The first 5 rows are patterns. Each new row is the sum of 2 different patterns, raised or lowered, with some noise. Before adding, each is slid sideways (what falls off one end comes back at the other) and multiplied by a number that may be negative. Names go in the order of the patterns.
Known rows, each followed by the names of its patterns:
4, -2, -5, 1, 5, -11, -3, 8, -8, 5, -9, -12, -4, -12, 11, -12, -14, 10, 1, 4, 9, -9, -13, -4, 3, -1, 7, -13, -5, 3, 2, -5, 8, 9, -13, -9, 6, 11, 0, 0, 4, 6, -4, 11, -3, 3, 0, 7
(2)
14, -1, -3, -10, 4, 1, -1, 1, 14, 2, 13, -1, -4, 10, 6, 3, -9, -10, 11, -11, -3, -11, -7, 11, 8, -11, 14, 2, 3, 9, 7, 13, 10, -1, 0, 0, 12, 2, -6, 1, 6, -9, -10, -9, -12, 10, -13, -2
(3)
3, -12, -12, -11, 10, -13, -11, 11, 10, 3, 6, 1, 7, -3, -8, -14, 6, 9, 13, -8, -11, 13, 2, -4, 12, -2, -13, -1, -4, -3, -2, -7, -14, 10, 7, -8, 8, 9, 7, 6, 2, 0, 4, 1, -2, -5, -7, 3
(0)
-3, 10, -2, 6, -3, -6, 3, 4, -10, 10, 12, 8, 9, 5, -14, -2, 3, -11, 4, 9, -5, 3, 10, -12, -13, 7, -5, -12, 7, 2, -4, 2, -14, 3, -7, -6, -1, 1, -2, -9, -10, 0, 1, 5, 8, 13, 2, -12
(4)
-12, -9, -6, 7, 5, -9, 8, -12, -8, -12, -13, 5, -3, -8, -8, 9, 10, -4, -8, -12, 6, -5, -14, -2, -6, 3, -9, 13, 5, 3, 14, 1, 5, -13, -13, 12, 14, -5, 10, -10, -8, -10, -1, -5, -3, 0, -4, 0
(1)

New rows. What belongs after each?
-6, 2, -8, -15, -2, -19, -7, 3, -14, -8, -4, -22, -19, -21, -8, -19, -4, 1, -9, 4, -5, -20, -10, -12, -13, 2, 9, -21, -6, 5, -12, -12, 1, -3, -4, -15, 3, 5, -6, -8, -3, 4, -2, 0, -10, -9, -14, -14
(2) (4)
13, 7, -2, 4, -12, -17, 0, 7, 6, -8, -10, 2, -9, -3, 10, -13, -2, 7, -9, -18, -11, -7, 1, 12, -2, 8, 13, -11, -1, 1, 6, 2, 15, 25, -18, 16, 26, -16, -3, 0, -10, 22, 9, 11, 3, 1, -8, 14
(2) (4)
8, -4, -5, -9, -6, -8, -8, -11, -16, -5, -14, -5, 8, -8, -19, -11, -13, -1, -4, -4, -4, -10, -4, -10, -5, -11, -2, -1, 0, -12, -13, 5, -10, -5, 2, -3, 5, -3, -3, 5, -8, -5, -5, -10, -3, -2, -15, 1
(2) (1)
3, -9, -9, -25, 3, -1, 2, -11, -13, 5, -8, -13, 6, -5, -11, 1, 2, -5, -14, -11, -8, 3, 6, -12, -2, 5, 4, -6, 4, 4, 5, 3, -2, -17, -12, 1, -9, -11, -7, -16, 6, -8, -20, -4, 9, -4, -7, 2
(0) (4)
-15, -3, -8, -18, 10, -3, -7, -4, 10, 14, 1, -8, -11, 4, 0, -12, -6, -6, 5, -13, 6, -1, -5, 15, -7, 2, -5, -13, 7, 6, -3, 7, -11, -8, -2, -1, 1, -4, -3, 1, 1, -9, -13, -11, 11, -2, -11, 0
(3) (1)
0, -10, -8, -2, 5, 7, -2, 12, 2, -1, 2, -1, -6, 8, -9, -5, -1, -2, -9, -2, 0, 4, 4, 2, -13, -2, 5, -6, -2, 9, 2, 5, 11, -11, -1, 4, -10, -6, 5, 6, -5, 0, -7, 1, -12, -5, -8, 1
(3) (4)
-6, 4, 10, 5, 16, -5, 8, 11, 0, 9, 5, -19, 21, 22, -8, -13, -3, -13, 11, -3, -1, 4, 17, -14, -19, 0, 16, 3, -24, -3, 3, -16, -5, 16, -11, 6, -2, 2, -1, 9, -9, -3, 6, -13, 1, -5, -15, 5
(2) (0)
-2, 2, 1, -6, -4, 6, -13, -10, -2, -12, -2, 2, -6, -6, -1, 1, -13, -6, 1, -8, 7, 10, -11, -5, 4, -5, -3, 4, -9, 4, -2, 4, 0, 3, 2, -7, -1, 7, 4, -3, -5, -5, -7, -5, 11, -2, -7, 0
(2) (4)
-17, -3, -17, -16, -9, -14, -16, -1, -1, -15, -21, -3, 5, -7, -10, 2, 4, -3, 9, -14, 5, -5, -12, -3, -5, -3, -8, -4, -12, -9, -11, -13, -12, -12, -12, -16, -19, -2, -8, -9, -8, 2, -1, 7, -7, -22, -14, 4
(2) (3)
-10, 1, -14, -19, 1, 6, -5, 7, -16, -16, -20, -15, -22, -12, 2, -9, -16, -16, -19, -11, 2, -6, -19, 6, -24, -23, -24, -26, -7, -1, -13, -17, 8, -2, -17, -10, -20, -10, -4, -10, -15, -9, 4, -21, 2, -1, -7, 13
(4) (1)
6, -2, 12, 13, 4, -9, -1, 0, -5, 6, 1, -5, 16, 2, 4, -6, 5, 7, 8, 4, 10, 15, 16, -2, 10, 8, 16, 16, 3, 9, 3, 8, 14, -10, -1, 8, 3, 5, 24, 9, 4, 11, 3, 23, 15, 2, 3, 9
(2) (3)
2, 13, 24, 8, 0, 17, 4, 11, 16, 34, 16, 10, 28, 16, 16, -1, 6, 18, 31, 9, 25, 1, 4, 7, 18, 9, 9, 23, 14, 9, 9, 4, 16, 31, 23, 15, 15, 13, 17, -3, 2, 17, 5, 14, 17, 26, 23, 12
(2) (1)
-11, 1, 1, 0, -6, -10, 9, 2, -2, -5, -10, -4, -11, 1, -1, 2, 1, -15, 1, 4, -3, -9, -9, 1, 2, 4, -10, 0, 5, -4, -4, -11, 3, -14, -15, -13, -20, -1, -15, -1, 9, -10, -14, 0, -12, 5, -1, -2
(0) (1)
17, 10, 4, 19, -6, 2, 17, -2, -4, 7, -6, -4, 0, -4, 2, 17, 12, 10, 12, 1, 8, 19, 12, -9, 25, 24, -8, 2, 13, -4, 4, 4, 8, 22, 15, 7, 3, -3, 11, 16, 2, 11, 9, -5, 4, 10, -3, 8
(0) (4)
17, 15, 11, 20, -4, 0, 8, 15, 6, 8, 12, 11, 7, 9, 3, 8, 13, 16, 7, 13, 0, 6, 5, -5, 10, 12, 0, 8, 10, 8, 5, -2, 9, 6, -2, 7, 9, 9, 16, -1, 10, 10, 13, 17, 14, 5, 0, 3
(2) (1)
-5, -8, 12, 17, 7, 1, 11, 7, 9, 17, 4, 13, -1, 4, 8, 5, 0, -1, 18, 10, -7, -7, 5, -1, 12, 9, 11, 8, 12, 12, 4, 6, 13, 20, 17, 4, 9, 9, 5, -5, 11, 8, 13, 10, 5, 12, 19, 8
(0) (1)
-2, -6, -16, -3, -9, 2, 6, -8, -2, -5, 10, 11, -23, 2, -1, -23, -9, -2, -10, -10, -12, -10, 7, 7, -14, -17, -15, -6, -5, -9, -3, -9, -26, -6, 3, -10, -9, -2, -13, 0, 2, -16, -18, -3, -13, -11, -15, -16
(2) (0)
1, -3, 8, 24, 14, -2, 29, -10, -9, -9, -11, 11, 21, 5, 0, 31, 18, -2, 9, -4, 7, 17, 10, 2, 10, 26, -4, 22, 20, 13, 38, 9, 23, 4, -1, 22, 27, 15, 30, 2, 2, -4, 2, -7, 6, 24, 10, 0
(4) (1)
10, 12, 8, 12, -1, 20, 26, -6, -2, -6, 3, 20, 8, 7, 5, -2, 0, 24, 10, 5, 5, 10, 3, 6, 11, 9, 5, -9, 0, 1, -1, -1, 9, -6, 7, 4, 9, 4, -1, 5, 17, 11, 8, 8, 16, 5, 6, -5
(2) (0)
8, 5, 23, 22, 7, 8, 16, 15, 5, 5, 20, -1, 20, 13, 19, 12, 6, 15, 21, 15, 4, 16, 17, 8, 25, 5, 22, 29, 17, 26, 1, 27, 18, 1, 9, 2, 4, 18, 29, 22, 4, 5, 8, 18, 21, 14, 15, 17
(2) (1)
-31, -26, -21, -21, -9, -24, -14, -13, -14, -14, -20, -15, -3, -10, -11, -30, -15, -20, -29, -17, -19, -31, -18, -28, -15, -9, -10, -26, -19, -35, -22, -16, -35, -24, -7, -26, -19, -2, -21, -22, -13, -19, -21, 0, -17, -29, -10, -16
(0) (4)
2, -6, -13, 2, 12, 13, -9, 1, 3, 8, 13, 6, -3, 10, -5, -5, -3, -1, -5, 17, 9, 4, 14, 5, 0, 5, -1, -2, 22, 18, -2, 11, 20, -4, 8, 8, 5, 19, 5, 14, 11, 4, 5, 9, 10, 13, 9, 1
(2) (4)
9, -5, -6, 11, 4, -1, -4, -1, -3, 9, 2, 0, 2, 7, 2, -5, 7, 13, 5, 2, -3, 9, 7, -7, -1, -5, 0, 0, -1, 1, 5, 11, 2, -4, -7, 12, 10, -9, 5, 2, 0, 10, 12, 9, -1, 10, 11, 1
(2) (0)
1, 4, -1, 12, 0, 5, 0, -5, 13, 1, -2, 1, -4, 10, -1, -4, -10, -4, 9, 6, -1, 5, 1, 5, 8, 4, 13, 11, -4, -2, 5, 14, 2, -1, 4, 8, -5, 1, -4, -4, 7, -2, 3, 10, -1, 1, -2, 0
(2) (3)
18, 21, -1, 9, 10, -11, 9, 6, -4, 0, 3, -2, -1, 25, 8, -9, -15, 8, 10, -8, -4, 9, -15, 7, 8, 3, -1, 1, 6, 13, 11, -8, 9, 11, -10, 5, -6, 7, 12, 7, 12, -7, 15, 20, -1, 0, -2, 2
(2) (0)
14, 1, -3, 6, 10, 7, 1, 7, -6, 2, -4, 4, 6, 3, 1, 10, 1, 3, 16, 5, -3, 16, -3, 5, 9, 3, 11, 5, 14, 14, 4, 2, -2, 1, 10, 8, 13, 10, 1, 2, 20, 4, 2, 5, 7, 6, -3, 18
(2) (4)
2, 12, 13, 8, 10, 2, 16, 5, 13, 10, 14, 19, 9, 8, 10, 8, -5, -8, 7, 18, 15, -4, 11, 10, 8, 13, 2, 9, 5, -3, -3, -6, 0, 0, 22, 15, -2, 4, 7, -5, 15, 9, 5, 14, 17, 3, 9, 16
(4) (1)
-13, -5, 2, -6, -4, 1, -8, -9, -13, -5, 6, 4, -17, -8, -5, -8, -6, -11, -11, 0, -12, -15, -11, -11, -6, 7, -6, -9, 8, -1, -6, -8, 0, -6, -4, -3, -12, -6, 2, -14, -5, 1, 1, 1, -13, -7, 3, 1
(0) (4)
-3, -4, -7, -6, 6, -1, 3, -3, -7, 2, 4, -5, 0, -11, 1, -2, -7, -7, 4, -5, -17, -15, -8, 8, -12, -5, 7, -2, -8, -4, -3, -2, -5, 0, 7, -4, 1, -4, -4, -3, -2, 2, -14, -8, -2, -17, -8, -18
(2) (3)
-2, -8, -5, -15, -9, -7, -11, -4, -6, -11, -9, 0, -10, -9, 1, -7, 1, 1, -11, -2, -12, -5, 2, -10, -11, -9, -8, -7, -6, -3, -11, -13, -9, 0, -6, -9, -15, -4, -15, -15, 0, -2, -12, -18, -12, -8, -9, -9
(2) (4)
-16, 3, 5, -10, -3, 3, 2, -13, 17, 4, -3, 21, 10, 0, -7, -3, 7, 13, -1, 9, 2, -8, -3, 5, -3, -2, 3, 3, 7, -10, -8, -8, 2, -3, -9, 17, -8, -14, -9, -15, 7, 2, -8, -9, 16, 4, -10, -11
(4) (1)
-5, 1, -2, -12, -3, 0, 10, 9, -17, 4, 23, 1, -4, -10, -18, 15, 7, -9, -4, -4, -3, 4, 18, 3, 1, 18, -7, -4, 1, -3, 6, 3, -4, 10, -12, -13, -5, -10, -2, -5, 1, -9, -4, -9, -3, -6, 3, 16
(2) (1)
-5, -4, -12, -30, -3, 7, -10, -3, -9, -7, -27, -16, -7, 0, -8, -11, -4, -12, -18, -3, -4, 0, -15, 5, -14, -16, -23, -17, 1, -20, -18, -7, -7, 5, -18, -24, -21, -13, -3, -29, -22, -4, -4, -11, 10, -11, -16, 1
(2) (1)
-15, -26, -16, -3, -4, -13, -15, -10, -7, 0, -9, -21, -8, -11, -28, -17, -19, -20, -5, -17, -19, -2, -14, -18, -14, -14, -15, -3, -5, -11, -2, 3, -9, -18, -1, -11, -9, -12, -4, -1, -13, -12, -8, -5, -12, -12, -19, -14
(3) (4)
